The rows come from 4 hidden closed curves, with some noise, and rows from the same curve form a group. Each curve winds through 8 dimensions. The rows are also pushed far along 6 directions, which tell nothing about the answers.
Known rows, each followed by its group:
[  7 -11 -23  27  -2 -28   6  13  17  -4 -29 -17   8 -18   3   0  13 -17
 -18  23 -23]
(2)
[-13  -4   2   3   7  11   5  -6 -12 -10 -16 -15   9 -13   9 -24   8 -23
  -4  36  13]
(3)
[  2   9  -2 -17   2  14   0 -12  19  -9  -8  21  11  -3   7  -7 -24 -15
  -3  14  29]
(0)
[-12 -12  14  12  29   7  -1  -3  10  -5 -28 -13   9  -1  13 -11  11 -29
  -8   3  11]
(1)
[ 20   7   6  -2 -12   9   1   0  -6  -8  10  -7  -3 -13 -13   9   4   7
   4   1 -17]
(2)
[ -3   0 -10   0  -7   2   6  10 -22  -1  -2  -2  -5 -22  25 -16  18  15
  -9  16  -4]
(2)
[ -2   1  -7  13 -13 -16   3  -3  -3 -10  -8 -25  -7 -14 -29  11   4  -5
  -2  25 -30]
(3)
[  6  -8  11  13  13  -4   3  30  -2  -1 -34   5 -21   0   7 -16  19  -2
   2 -19   5]
(1)
[-16   4  -9 -14   2  -2   1 -16  10   9  30  23  18  21  17  -1  -8   7
  -9 -11  11]
(1)
[-15   6 -21  12   2  -7   1   8  15  -4 -20  35  12 -12  36 -25 -10   5
 -17   6  12]
(1)
[ 26 -11  -5 -10  -8  21   3  -6  21 -19   3  28  -7  -9   2   7 -29  -4
   7  15  34]
(1)
[ -4  -7   6  -9 -10  21  14  -3 -12  -1  18   6  -3  18  -2 -13   4  -5
   1  12  19]
(1)
[ 15 -32   5 -14  -9   8  13 -13 -10 -15  13 -31 -14   5 -17  22  23 -18
  -2  16  -5]
(1)
[-16 -18  22 -11  13   6   3  -6 -35   8  13 -20  -7  16  -3   6  21   4
   8 -15 -11]
(2)
[ 13   9   2  15   5  -9  -7  12  33  12 -26  35 -18  -3   8   7   1  10
  17 -23  22]
(0)
[ 10 -10  -5  -4  -7  16   6  -2 -10 -16  20 -34   1  -9  -5  20   4  -7
  -4  14 -20]
(3)
[ 12  16 -20  -3   0   2 -13  -1  37   5 -13  33  11  -7  10   7 -37   2
   1  11  25]
(0)
[ 11  -4  -9   5  -8 -11  -4  -5  18  -7  -1 -20  -7  -2 -23  25 -14 -19
  -1 -10 -10]
(2)
[ 19 -11  -5 -16 -34  22  16 -19  -9 -34  29 -15  -7 -10 -17  13   2  -6
 -10  23 -12]
(1)
[ 16   8   7  13 -16 -22   0  19 -18  28  -4  -1 -22  -8  -9   4  23  34
  16 -16 -15]
(2)
[ -9   0  16 -11   1  10  -6  -1 -43  -1  -4  12  -6   2   8 -35  39  15
   5   3   3]
(3)
[  4 -22   7   1  -5  24  26  -6  -3 -31  -2 -35   0  -8 -11 -10   3 -40
 -14  43   7]
(1)
[-21  12 -13  -1  -2  -9  -3  -6   8  22  15  19  12  16  15  -6 -20  11
  -1  -8  19]
(3)
[ 17  -4 -14  22   6 -18 -18  10  19   3 -28 -28  -1 -15 -22  23 -16 -14
   5  12 -16]
(0)
[  2 -10   3  -3 -13  15  17 -14  -4 -19  17 -10   4  -4  -6   7   8  -8
 -14  14 -17]
(3)
[ 14 -14 -11  -3 -12  -7  -6  13 -10   6 -15  13 -30  -6   5  10  12  20
  14   2  10]
(1)
[ 25 -18 -16  -6 -37  24  12  -1 -11  -1   8  23  -7  -2   9  -1  18  11
   3  40  17]
(3)
[-13   7   6  -5  27 -34 -14  19 -11  25 -10  -6   0  15   7 -16   8  10
  -7 -45  -9]
(0)
[ 27  -5 -10  26  -9 -17  -2  13  24  -4 -36 -17  -8 -20 -27  19 -20 -12
  12  28  -7]
(2)
[ 10  16 -20  -8   1 -13 -11   7  35  19   0  23  -5   4  11  23 -32  18
   8 -13  24]
(3)
[-20   9 -13   7   5 -12   8   4   8 -11 -14  -3   6 -15   4  -6  -1  -2
 -19  29 -19]
(3)
[-13   8  21   1   4   4  -8  -9 -19  21   3  32  10  16   0 -19  14  16
  14 -19   2]
(2)
[ 19  -9  -1   9   8   2  -3  19  14  -1 -41   2 -11  -4  -7  -5  17 -28
   7  13  11]
(2)
[  2  -7  11 -33 -14  15  17  -4 -24   3  32   0 -18  21  -1  13  18  10
   9 -16   6]
(0)
[  1   8   0  -6   9  -4  -6   7  10  11 -12  -4  -3  11 -13  15  -2  -5
  15   7   3]
(3)
[ -2  11  -4   3  -1 -14 -19 -10  -1  25  17   7   8   8  -9  16  -9  18
  17 -18  -7]
(1)
[  3  14  -8 -12 -13 -13  -5  12  -6  24   8  30 -23  10  -5  19  17  44
  13  -5 -13]
(3)
[ 19   6   7  -6   2  -7  -5  18  15   6  -7  19 -25   6   2  13   2  16
  17 -40  13]
(0)
[ 30  -4  -5  -9   3 -13  -7   4  45   6  -8  -6 -12  17 -23  43 -26 -14
  14 -12  19]
(3)
[-18  -3  10 -28  -1   4  -4 -21 -35   1  43 -10   7  22  -1   0  11  17
  -2 -19 -11]
(2)
[-24  10 -12  -4 -12  -4   5 -18 -23  -5  33  -8  27  -3   4 -18  -5   3
 -14  16 -18]
(1)
[ 31 -13  13 -16  18   0  -9   3  10 -11   2 -14 -12   9 -10  11  14  -9
   6 -16  10]
(1)
[  5  -4  15  -8  -2   6   0  -2 -18   5   4 -27  -6  13 -31  13  14 -13
  16   4 -12]
(2)
[  4   9   0  -9   0 -16   2   7  17  13   9 -10 -14  13  -9  36  -5   4
  12 -31  -6]
(0)
[ -7  13  -5   3  27 -23 -27  19   1  21 -30  -1  -2   1   5   0  16  -2
   9 -29 -12]
(2)
[ -5  14   4   1  33  -7 -18  21  22  34   2  30   8  31  25   3  -5  17
  12 -54  16]
(3)
[-12  -2  12 -14  17  15   0   4  -2  -6  21  -6  -9  25  -8  14 -12   3
   5 -19  -1]
(3)
[ 14  -1   3   8 -13 -23  -6   5  -1   8 -25 -16 -29  -9 -28  16  12   2
  13  -4  -7]
(1)
[-18   2  11  -7  34  -3   4  -6  16 -30   8 -25  22   1   5 -10 -31 -30
 -21 -22  -2]
(1)
[ 16 -17   1  -1   2   9 -14   3  -7   6 -11  17 -13   2   0 -11   8   7
   2   5  20]
(0)
[  3 -21  -6   9 -21  22  23  -3 -21  -9   8 -18   1 -16   5   5  22  -8
  -9  38 -19]
(3)
[  2  -8  14 -14 -10   9   6   8 -47  -1   4  -9 -15  -2   0 -14  32  11
   5  -6 -10]
(0)
[ 12 -19   3  -9   8  20  -3 -17   7 -31  -3 -12   9  -8  -7 -10 -15 -29
 -20  21  12]
(0)
[  1  23   4 -15  28 -15 -22   9  20  12 -10  10   3  17   2  -2   1  -5
   3 -43   8]
(2)
[ 14   6 -10  25 -23  -5 -11   2   4  11  -4   5 -22 -20 -13  26   4  24
  21   4 -11]
(0)
[  6  10 -21   9 -31 -11   3 -13  17  -6   9   0  12  -8 -22   7 -32  -8
  -8  19  -9]
(0)
[ 11  -5   9 -11  -6  26  11  -9  -1 -12   0   1  11  -5  -7   3  -6 -20
  -4  13  -2]
(0)
[ -5   3  -5  -7   0   2   1  12 -18   6   3   7  -5  -6  25 -16  14  18
  -4   0   7]
(2)
[ -8   3  14  -3  -1  11  -6  -5 -26   2  19 -20   9  19 -21   6   6   0
  10 -10 -25]
(3)
[  7 -19  22 -20   8   5   3  -6 -12   2  -7 -10 -15  25 -14   2  34 -19
  12  -8  15]
(0)
[-20  17   1   3   4   6   4  10 -21   0  -6  10   6 -16  26 -37   9  12
 -10  10   2]
(1)
[ 18 -14  -9  -6 -23  29   8  11  -7   5  31  23 -15  18   7  13  -5  22
  10  -4  15]
(2)
[ 19  -1 -29   5 -29  16  -1   9  -5   0  -5   0  -6 -19  -8  19   5  -1
   9  42 -14]
(2)
[ -6 -16  24 -28  33  -1  -2   3  -9  -5   3  -9   5  37  -1 -23   1 -22
 -14 -42  16]
(0)

New rows, each followed by its group:
[-11  13  -3   2  23  -3 -24   0  18  22  -3  30  20  24  11 -12 -23   3
   2 -22  21]
(0)
[ -7   3 -11   7  16 -33  12  17  16  -6 -40 -20   6 -23  16 -12   7 -23
 -23   8 -11]
(0)
[-23   1 -10  10 -18  -2  13 -11 -33   1  14   5  16 -20  26 -33  36  14
 -24  23 -22]
(3)
[ 16   2 -19   9  -1  -9  -2  18  36   3 -12  15 -14 -13  14  18 -36  12
   2  -4  21]
(2)
[  7 -19  29  -5  -3  18   7 -17 -30 -16  -9 -21  -9 -14 -21   2  24 -12
   9  17 -14]
(2)
[ -7  11  -8   7   1   4  -4  -7  21 -10  11 -17  26  14 -22   7 -24 -34
  -8  -5 -16]
(2)
[  2  -3   8 -11   8   0  -4   2  12 -10 -11  27 -13  15   0 -12 -10   3
  -1 -12  26]
(3)
[-20 -21  34 -20  26   3   3 -14 -27  -5   9 -37  -4  29  -9 -11  20 -25
  -1 -27  12]
(3)
[  1 -11  -9  12  20 -17  -5  17  15   3 -23 -13  -8   0  13   3  15  -8
  -5  -4   2]
(0)
[ -4   5 -31  24 -18 -23  -5  11  10  16  -8  17   6  -2   8  -8 -13  13
  -3   8   1]
(2)
[ -7  12  32   1  43 -17  -7   9   3 -13 -26 -17   6  -4   1 -34  15 -21
 -12 -38  -5]
(1)
[ 11  17 -11 -13  -4   4 -16   8   6  10   8  12  -4  11  -7   9  -2   4
  10 -17   3]
(2)
[ 12 -16   6  17  10 -10 -14   6  -2   5 -26 -12 -10  -3 -16  -3  10 -10
   3  -1  -3]
(0)
[ 11   2 -18   4 -32  10   7 -20  23 -17  21   4   7   0 -24  17 -34 -10
  -1  31   5]
(3)
[-14   1   2   3  -6  -9  -1 -16 -13 -21  10 -16  11   2  -5 -26  12 -11
 -17  -1  -9]
(0)
[ 25  -9 -23  22   1  -9 -12  19  25   5 -47   4  -7 -25   0   7 -11  -8
   4  34  10]
(0)
[-20  -4  -7  20  -2 -29   1  -5 -12   9   0 -22  17   4  -7  -8  12  -5
 -12  -2 -32]
(2)
[  6 -21  14 -15   5  25   5  -6  -7 -28   2 -29 -17   6 -13   6 -12 -24
   5   9  23]
(1)
[ -7   2 -13  11 -21 -22   9  -9  -9   8  15 -19  13  -4 -11   5  10   5
 -11  16 -32]
(2)
[-12   6  17   1 -12  11  -3 -12 -39  23   9  32   4   3   4 -18  31  28
  13  -5 -11]
(2)
[  6   2 -13 -10  13 -15 -15   9  32   5   0  22  -6  19  14   6 -26   8
  -1 -34  30]
(2)
[-14   3 -10  -3 -19  -1   2 -13  -1 -11  25 -26   2   9 -22  18 -32  -6
  -3   1 -10]
(1)
[ 20  -1 -25   8 -26   1 -17  -2   3  13  18  11  -3  -2 -17  21 -24  23
   5  12  -5]
(0)
[ 16  -5 -11   0 -17 -11  -1   0  -3  -8 -21 -29 -18 -26 -17  18   6  -7
   8  33  -5]
(0)
[ -2  -5   1  16  -3 -11  -1   2  -7  14   2   2   1   1  -3  10  19   9
   3 -18 -28]
(1)
[  3   2   6  14  28 -17 -22  10  24  20 -34  -2 -12   4  -3  16   2  -5
  19 -19  11]
(0)
[  5  -4  10 -13  -3  -1 -11   6 -16   9  12 -21 -29  17 -23  25  -3  13
  23 -25   3]
(1)
[-11   2   9 -15 -17  -9   4  -9 -45  25  19  13  -7  10   7 -23  48  29
   1  -5  -3]
(2)
[-11   6   0 -17  15   8   2 -15  28  -9  16  13  17  22  16  -2  -9 -15
 -11 -14  23]
(0)
[  0   0 -14  14   5  -3  14   1  52 -17 -14 -20   2  -8  -4  30 -38 -34
  -3  11   9]
(0)
[ -4   9  -6 -15   0  14   0   7  -3   9  21  18   5  18  16  -8 -10  15
   3  -1  19]
(2)
[ -3   8 -22  -6  -6  -5  -9   5  18  21  24  31  -2  29  15  10 -12  24
   7 -16  23]
(0)
[ -5 -11  28 -26  22  -5  -3  -3 -16   0 -19  -6 -12  23  -3 -21  30 -19
   7 -19  27]
(0)
[  5 -10   6  17   1   2   5   8 -13 -14 -17 -29 -16 -25 -13   6  17  -6
   4  19 -25]
(3)
[-14   7  11 -26  -3   9  -1 -25  -4   7  45   1  14  44 -14  11   1  -4
   4 -27   2]
(0)
[-34   7 -10  -7  -6  15  24 -10   0   1  27  22  31  20  27 -24 -11 -10
 -22   7   9]
(0)
[  4   2  -4   7  -9 -20 -11  24 -38  31 -17   1 -15  -6  -2  -9  28  28
  14  -6 -19]
(0)
[ 19 -13   2   8  -2   1   1  12   6  -8 -41  11 -18 -12   0 -20  -1 -10
   9  27  36]
(2)
[  6  16   7 -12   8 -19 -20   1  -3  26 -10  25  -6   2   0  -6   8  21
   6 -30   4]
(0)
[ 22 -11 -12   1  -3  -1   0  15  14  10 -22  33  -8   3  22 -10  16   7
   2  10  29]
(3)
[  7  -6 -20  17 -31  17  22   3   8   1  19  17  10  -3   9   4 -18  10
  -5  36   1]
(2)
[  3 -13 -14   6  -4   5  -3   2  -7  -1 -22  17   0 -17  16  -3  10   5
   2  31   1]
(2)
[  1   3 -13  -5 -17 -14   2   2 -14   9 -22   6  -9 -15   7 -13  25   5
   3  32   9]
(0)
[  5 -16  20   9  -3   7   1   4 -24   5 -16  -4 -10   8 -15  -7  26  -5
  13  -3  -7]
(3)
[-18   3   8  -8  11 -21  -9 -16 -10  -5  14 -33   7   8 -13   0   7 -14
 -13 -37 -22]
(2)
[ -6   7  -7 -12 -17   9   9  -6  -5  16  49  32   8  29   8   4   4  24
  -3 -19  -2]
(1)
[ -4 -14  -5  -3 -15  -6  12 -18 -15 -22  10 -53  -1 -17 -16  10   1 -20
 -15  29 -19]
(3)
[-25  11  -7  -5   1 -11  20  -5  -5  -9  -1 -15  20 -14  19 -17  10 -15
 -25  12 -16]
(0)
[  4  -5   1  -2  -7  43  10  -3  14 -14  13  36  -5   9   4   2 -26   0
   8  17  32]
(3)
[ 21  -4   0  -3 -16  11  13  22  13   9 -14  49 -29  10  13   0   2  15
  20 -13  37]
(0)
[ 15 -13   6   1   6  -4  -2  10  -3 -13 -31 -44 -24 -14 -27  12   0 -29
  11  14   3]
(2)
[  1   5 -12  -7 -10  31  10  -9  27  -7   9  30  17  14  -1  -1 -38 -19
   1  32  34]
(2)
[ 22  -1  11  -9  13  11  -1   9  13   1  13  -7  -9   9  -1  17   9   1
   2 -19   5]
(1)
[ -4  27 -31  16 -24 -17  -8  17   2  27  13   6   5   1  -2   4 -24  26
   7   5  -8]
(2)
[ -1  16  24 -21  20  12 -12  -7  11  -2  18   9   4  30  -5 -13 -16  -3
   4 -37  31]
(1)
[  9   1 -12  11 -20 -20  -9   0  -1  -4   5 -11 -11  -3 -18   5   5   9
   3  -4 -12]
(0)
[  9  -1   5   5   0  -6  -3   6  13  14 -20  23 -12  12 -11   2   6   0
  14  -1  15]
(3)
